The rows come from 5 hidden closed curves, with some noise, and rows from the same curve form a group. Each curve winds through 6 dimensions. The rows are also pushed far along 4 directions, which tell nothing about the answers.
Some rows, each with its group after it:
[ 17   1  -4  -3  -5  17  20  -4  -8  -1   3 -12 -22  -2  13 -18   3  -8]
zemut
[  4  14   1 -11   6  -8 -11 -11  -1  -1   3  -1  -1  -2   2  -3   6  -8]
zemut
[-13 -23   0  15  -8   4   3  10   1  -6  -7  -4   5   4  -8   8  -8  17]
karo
[  7   4   0  -7  -6  -6   1 -11  -3  -6   1  -3  -5   1   1   0   2  -3]
pesi
[-11   1   2  -2  -1 -21 -11 -10   2   1   0   6  15   6  -7  12   2   3]
sepi
[ -6   1   0   4   3   7 -19  -3   9  -7  -6   0   3  -6   6   2  -1   1]
pesi
[  4  -7  -2 -10  -2   0  15  -4  -9  -2   2   1  -3   4  -5   4   7  -1]
sed
[ -3  -8   3  -3   5   5 -18   1  -1  -4  -1  -4   3  -1   2  13 -10   9]
sed
[ -4  -6   0   1 -10   1  -2   5   3  -7  -5  -7   1   2   2  12  -3  10]
sed
[  7  11  -2  -2  -9 -14  30  -3   1   9  -1   6  -7   7  -1 -24   3  -7]
sepi
[  6   2   0  12  -5   3  -1   4  11  -2  -4  -5  -4 -12   5   1   3   0]
zemut
[ -4  12   3 -12  10 -12 -35  -8   3  -6   0  -2  13  -2  11   7  -8   6]
pesi
[ -1   3   2   2   4   6 -28  -2  -2  -7   2  -3   1  -9  12  13 -14   1]
pesi
[ -1  -2  -1  -1  -6   2 -17  -6   2 -15  -2  -4   8  -2   5  15  -2   5]
pesi
[-12  -3  -2   2 -15  -5  18   7   4  -1  -7   5   5  14  -7  -6  -4   7]
sepi
[ 16 -13   2  11   4  18  -6  -3  -1  -4   1  -7 -13 -17   5  11   0  -2]
zemut
[ 8 -1 -3 -9  6  8  5 -8 -4 -1  1  5 -3 -1  7 -8  4 -6]
sepi
[ -9  -4   1  34 -15   6  22  23  15  12  -4   1  -8  -5 -19   1   6  -3]
karo
[ -4   3   0  -8   1 -12 -10  -5   0  -3   2   3  14   2  -2  17   5   2]
sed
[  2 -21  -4  -2  -7  22   9  -5  -7 -13  -5  -7 -10   1   6   6   1   5]
sepi
[  4   0  -1 -22   5  -9  -7 -10 -12 -10   2   0   7   3   4   4  -3   6]
zemut
[ 2  3  0 -8  0 -5  0 -2 -5  1  5  2  5  6  3  4 -5  1]
karo
[ 13   0  -6  -8   1   8  11 -10 -13  -5   5  -5  -7  -1  15 -11   3  -6]
zemut
[  6 -10  -3  11   0   6   2   0  -5  -7   1  -2   2  -8   0   0   1   2]
sed
[-12  -3  -1  -2   0  -5  -7  -1   6  -2  -7   4  11   6   4   1  -1   7]
sepi
[-11  12   5  11   2 -14 -23  -1  17   3  -2   5  10  -5  -9  11   7  -4]
zemut
[ 0  1  4 10  2 -1 -8  7  5  7  4  4  3 -3 -5  9 -6 -1]
karo
[ 9 -3  0 -1  8  3 -1 -6 -7  0  5 -3 -4 -4 -2 -6  4 -3]
karo
[ 15  12  -2  -3   1  14   0   2   1  -3   3  -8 -13  -8  12 -11   1  -7]
sepi
[ 0 10  1 -3 -2  0 -4  5  8  0 -1 -3  1 -2 -1  8  8 -2]
sed
[-3 -6  2 -1 -4 -1  5 -7  1  3 -3  7 -2  8 -2 -1 -6 -1]
pesi
[-2  0  0 15 -9  7  1 14 10  0 -2 -4  2 -3 -1  6 -2  4]
karo
[-12 -11   3   8  -9 -11   5   5   1   0  -4   6   8   6 -14  12  -7   9]
pesi
[ -6 -15  -3   3  -7   7  17   7  -8  -2  -3   1  -3   5  -2  -1  -9   8]
karo
[ -5  -1   1   7   4  10 -38  -2   0 -15  -1  -5   3 -14  17  14 -18   6]
karo
[ -1  13   3   7   9 -16 -20   1   8   2   1   7   9 -15  -2   7   2  -4]
zemut
[  4 -12  -2  -5   0   5   0  -5  -4  -7  -4  -4   0   1  11   2  -5   9]
sepi
[  5  12  -4 -10   2  -7  10   1  -5  -1   3  -2   2  -2   1  -5  13  -6]
sed
[ -8 -15  -1   0  -7  -6   1  -4   1  -7  -4   2  17  14  -7   3  -3  14]
karo
[ 10  12   3 -16  18  -5 -23  -5 -13  -1   8  -4  -2 -10  11   1 -10  -2]
pesi
[  3  10   1  -7   6   5 -12  -2  -2   1   5  -4  -4  -2   2   1   2  -6]
sepi
[  1  14   4  -5   4 -13  -4 -12   7  11   2  11   1   6  -3  -8   2 -11]
pesi
[  1  14   3   5  16  -3 -19  10   7   8   5   4   7 -13  -5   8   6  -7]
sed
[  1  -4   0   1 -17  -6  13  -5   2  -8  -4  -2   0   7  -8   5   3   4]
pesi
[ -4   1   0 -11  -5 -14   4 -13  -6   1   0   8   5  13  -2   0  -4  -1]
pesi
[  9  11   3  12  -2  15   3  14   6   6   1 -11 -24 -12   3 -10  -2  -8]
sepi
[  4  -1  -2   4   0  15 -28  -6  -4 -19  -1 -13  -5 -15  19   6  -9   3]
karo
[  0 -12  -4   7   2   7   0   1  -6 -10   0  -1   6  -5  -1  -1   0   5]
sed
[-10 -25   0   6 -17   9   1  -1   4 -14 -10  -8   4  11  -3  17  -4  18]
zemut
[-4 -8  0  8 -5  4  1  5 10 -4 -5  3  8  1 -8  6  3  5]
pesi
[-8  4 -1 12  4 -3 -7 10  6  0 -1  3 11 -7 -6 -3  4  1]
sed
[  6   2  -1  -7  -4  -4   7  -8 -11  -3   4   0  -7   0   0  -1  -1  -4]
pesi
[ 2  2 -2  1  3  1 -9  5  3 -7  1 -2 11 -5  4  4  3  5]
sed
[  0  -7   0  13   4  -1 -16   2   5  -3   0   2  13 -11   7  15  -4   6]
zemut
[ 19 -20  -3  24 -10  31  20  12  -2  -7   0  -8 -19 -18   5   5  -3  -1]
zemut
[-16 -24  -3  -7  -8  -5   8  -4  -7  -9 -10   4  11  15   2   5 -12  20]
sepi
[ -7   6   0  23 -11  -3   6   8  15   2  -5   1   1  -7 -10  -3  10  -6]
sed
[  7  -2  -1  11 -11  18  13  12   2  -3  -3  -7 -17  -7   5  -8  -6   0]
sepi
[ 10  -5  -5 -12  -9   5  26  -2 -13  -5   0 -12 -12  10   6 -17   1   5]
karo
[ -3 -13  -1   2   4   8   0   7  -8  -3   1   0   2  -1   0   3  -7   7]
karo
[ 14   8  -1 -24  17  -8   7  -9 -17   6  10   3  -3   3   3 -15   2  -6]
sed
[  0  10   4  30   3   4  -1  12  26  17  -2  14   0 -14 -11  -2  10 -15]
sepi
[ -4   7  -1  -2   1  -3 -13  -6   3  -3   2   3  10   2  -2   6   5  -4]
zemut
[  4  16  -1 -17   6 -18  -1 -11  -7   0   3   4   2   0   1  -9   5  -8]
zemut
[ 2 -3  3 -4  6 -7 -2 -3 -8  6  5  2  2  4 -4  2 -6  2]
karo

New rows, each followed by its group:
[  0   3   0  -7  -5 -11  -7 -12  -3  -7   0  -1   3   2   0   6   0   0]
pesi
[-1 -2 -1 -2 -6 -6 11  2 -5 -1 -1 -3 -3  0 -2  5  2  3]
sed
[-3  2 -1  1 -2 -1  4 -6  3  1  0 11  6  5 -6 -2  6 -8]
pesi
[-6 -3  2 -5  3 -6  5 -7  2  7 -2 13  5 10 -7 -6 -1 -2]
pesi
[  3  -4   2   7 -14   3  14  -4   5   0  -4  -2 -11   4  -5  -2   2  -2]
sed
[ 9  1 -2  2  7 11 -2 -1 -1 -4  3 -1 -1 -7  0 -6  7 -6]
sed
[  8 -10  -2  -3   0  14  -7  -6  -3  -9   0 -11  -1   0  16   4  -3   6]
zemut
[13  9  0 -3  2  1  3 -1  1  3  5 -2 -6 -6  0  5  9 -8]
sed
[ 14 -12  -3 -22   5   5  -2 -17 -17 -12   2 -11  -4   3  18   3  -4   8]
sepi
[  1  12  -2   4  -8  -8  20  -3   6   5  -1   3  -4   3  -8 -18  15 -11]
sed
[ -7  11   3  12  16   5 -31   9  12   5  -1   3   1 -18   8   2  -5  -4]
sepi
[ -9  -2  -2 -11  -4 -14  -6  -2  -7 -12  -2  -1  16   7   0   8  -5  13]
pesi
[-11  -9  -3  12  -8  12   0   6   5  -8  -7   3   3  -1   1   4  -3   4]
pesi
[ -6  -4  -4   0  -7   2   1  -4  -6 -11  -3   5   3   0   3   1  -5   1]
sepi
[ 13  10   3  12   7   7  -6   6  15   9   1  -2  -8 -14   7  -6   5  -8]
sepi
[  2  13  -3  -3  10   1  -7  -1  -1  -1   3   0   1  -7   6 -14   6  -8]
karo
[  8   5  -2 -10   6  14 -28  -3  -8 -17   3 -16  -5 -12  23   7  -8   4]
sepi
[ 15  -3  -4 -22  -3   1  26 -16 -14  -3   4   5  -5  13   0 -12   5  -6]
pesi
[-4  7  2  6 -5  1  8  6 15 10 -5 -3 -7  4 -4 -7 10 -4]
sepi
[12  7 -1  6 -6  4 16  4  4  4  4 -8 -6 -1 -4 -9 14 -8]
karo
[  7  -7   2  -8   8  -2  -6 -10  -6   1   3   0  -2   0   1   5  -2   1]
zemut
[-9 -5  0  9 -5  5 -3 10 10 -5 -5  1 10  3 -6  4  1  7]
sed
[ 17 -10  -4   8 -15  21  22  -3  -4 -10  -2 -16 -21  -3   5 -10   4   0]
karo
[ -5  -9  -5  -6  -5   9   5  -2  -5 -12  -5   0   2   5   7  -4  -3   6]
pesi
[-18  16   2  -6   8 -23 -11   6   9  10  -1  10  20   8 -10  -2   5   1]
sed
[ -5   0   2  30 -12   1   9  19  17   9  -1  -4   1  -5 -17   8  12  -2]
karo
[-1  5 -1  2 -1  1  0  7  2 -3 -2 -1  1 -4  1 -5  0  2]
pesi
[ -7  -5   1  13 -11  -4  -3   1   2  -6  -3  -1  -1  -5  -9  14  -1   2]
pesi
[  1   2   1  -4   7  -9 -13 -13  -5  -2   4  -1   6   0  -2   1   3  -2]
karo
[  5  10   2   1  12 -11 -17  -5  11   9   4   5  16  -2   8   1   5  -3]
zemut
[ 10   8   1 -13   8   5 -29 -17  -6 -12   3  -8  -5  -9  19   5  -5  -3]
pesi
[  8   2   2 -11   7  -5  -7 -12  -2  -2   1   0  -1  -1  -1   0   2  -2]
pesi
[ -2  -4  -7 -12 -12  -3  16 -11  -9 -14  -4  -1   1   9   1  -6   6   2]
pesi
[-8  6  0  1 -2  0 -9  8  4 -2 -3  0  3  0  3 -2 -7  3]
sepi
[ -6  14   1   2   0 -11  -9  -3  11   3   2   9  15   4  -8   2  10  -8]
zemut
[ -3   0   3  -5  -1 -12  10  -3   9  12  -2   4   7  15  -9   0   8   1]
sepi
[ -8  -6   0  11 -19  -8  31   5   2   7  -6   4  -8  10 -14  -8  -1   1]
sepi
[ 4  1  1 -4 -4 -3  1  0  2 -1  1 -2  2  1  0 10  1  2]
sed
[ 10   2   1  -2  -4   2   9  -2  -3   2   1  -6 -17  -4   2  -4   1  -5]
sed
[  5   0   2  -5   6  -2 -10  -2  -5  -1   2  -7  -1   0   8  -5 -10   6]
karo
[-6 -9 -4  3 -1  2  6  5 -5 -7 -3 -1  6 -1 -3 -5  1  7]
sed
[-11  -5   4   9   4  -4 -16   4   7   4  -4  -2   2  -4   0  11  -5   6]
sepi
[-15 -21   0   1  -1   4  -4  -5  -4  -9  -8   4   4   3  -5   9  -6  11]
pesi
[  1  -9  -7 -27   5  10 -10 -13 -21 -23  -2  -8   1   3  22  -4  -9  11]
pesi
[ -3   1   0  -2   3  -3 -13   5  -4  -7   1  -3   6  -5   4   7  -8   7]
pesi
[ 9  3  1  1  2  4 -1  5  4  2  3 -1  3  0  2 -3 -1  0]
karo
[-6 -6 -2 -2 -7  7 14  1 -5 -3 -2  5 -5  6 -4 -5 -3 -1]
sepi
[-16  12   3  -5   0 -19  -9   0   6   6   1   9  16  13 -13   1   1  -1]
zemut
[  2   1   1 -17  12  -6  -6  -9  -7   3   3   6   6   7   4  -1  -2   0]
sepi
[ 14  11   0  -1  13   1  -5   9   0   4   7  -2   0 -13   4  -2   5  -5]
sed
[ 5 -6  2 -2 -3  4 -4 -6  4 -4 -3 -8 -4  2  0  5  2  4]
zemut
[ 17  -7   0 -14   3   0  16 -12  -6   4   4   2  -3   9  -1  -6   6  -3]
zemut
[ -3 -14  -5  -6 -10  -4   8 -12  -8 -12  -5  -3   4   5   8   3   1   9]
zemut
[  8  20   4   8   5  -7 -17   2   8   3   4  -3  -5 -18  -3   2   6 -11]
pesi
[ -7   6   4   3   5 -13 -19   3   2   2   2   5  11  -3  -5  11  -7   4]
pesi
[ -4  -6  -1 -10  -8  -4  -1  -2  -2  -8  -2  -4   7   7   1  16   0   9]
sed
[ 15  12   0 -14  10  10 -23  -1  -5  -8   6 -13  -8 -15  18  10  -1  -2]
sed
[ -3   3   0   6  -2  -2  10  -2   4   5  -1   5  -4   2 -10 -12   9  -9]
sed
[-18   2  -2   1  -1 -21 -15  -9   1  -7  -2   8  24   3  -6  10   5   3]
sed
[-2  0  0 -6 -2 -5 -2  3 -1 -1  2  2 13  9  1  6 -5  7]
karo
[ -1  20   0  14   6 -13 -10  -1  14  11   4  10  12  -8  -1  -3  11 -14]
zemut
[ 19   4   1  -3   7  23 -23   0  -6 -11   4 -16 -17 -18  25   2 -15   0]
pesi
[  6   4  -3 -16  10   1  -5  -2 -13  -7   3  -8  -1  -4  13 -11  -4   4]
sed
[ 0 -8  2 10 -3  3  4 -4  7  8 -1  0 -2  5 -3  2  3 -1]
zemut
[  5  14  -1 -15   8   3  -7   1   1  -2   3  -4   1  -1   5  -3   7  -4]
sed
[-13 -19   2  12  -7   5   2   1   5   0  -8  -3  -4   2  -5  12   0   8]
sepi
[-5  8  1  3 -5 -8  1 -4  7  1 -1  4  1  1 -9  0  8 -6]
zemut
[-27 -12   3   8 -16 -20 -15   3   8  -8  -8  -1  24  13 -11  27  -7  21]
sepi
[  6  11   7   6  14  -3 -19   3  13  13   5   3   6  -5  -1   3   1  -5]
zemut
[  7 -12   1  19  -8  20  16   8   5   8   1  -3 -12   2  -4  -1   0  -3]
zemut
[-11 -10  -6  -6  -2   2  -4  -4 -10 -15  -4  -1  10   4   5   0  -3   9]
karo
[  7   3  -5  -5   4   4  -7   2  -6 -11   3  -8   4 -12  11   6   5   2]
sed
[ 14  17   2   3   4   0  -3  -1  -2   5   8  -2 -14 -14   1  -5   3 -16]
pesi
[  2  13   3   7   3  -2 -17  -1   8   2   1   5   2  -7   6  -4  -7  -7]
karo
[ -2 -24   1  11 -14  -2  23  -3   7   2  -6   7   5  11 -17  10   5   7]
zemut
[  2   8   2 -10  -4  -8  11  -8   2   7   0   2  -6  10  -6  -7   6  -7]
sed
[ -9   4  -3  -4   0  -7 -11  -9  -3 -10  -2  -1   8  -1   4  -1   5   0]
sed
[-12  -5   7  13   0 -10 -23   1  12  -1  -5   3   9  -4  -9  18  -6   7]
pesi
[  2   6   3   9  -5 -13  27   3   4  19   2   5  -8   6 -17 -17   8  -9]
karo
[10 -3  1  4  5  8 -1 -2 -1  1  5  1 -1 -4 -2  0  2 -5]
karo
[ 3  6 -1 -4  0 -4  7  3 -2  4  2  1  3  5  3 -9 -2  0]
zemut
[  7  15  -3  -5  -1  -5  11  -1  -5   0   4   2  -6  -4   2 -14   5 -10]
zemut
[ 13  -5  -2   2 -15   8  19  -2   1  -6  -1  -4  -7   3  -3   0   4  -1]
pesi
[ 10  12   0 -13  -6 -14  10 -11  -1  -1   2   0   0   7  -3  -7   7  -5]
pesi
[ -4   6  -1  15  -6  -5  16   2   8   8  -1   8  -2   0 -13 -11  12 -11]
karo
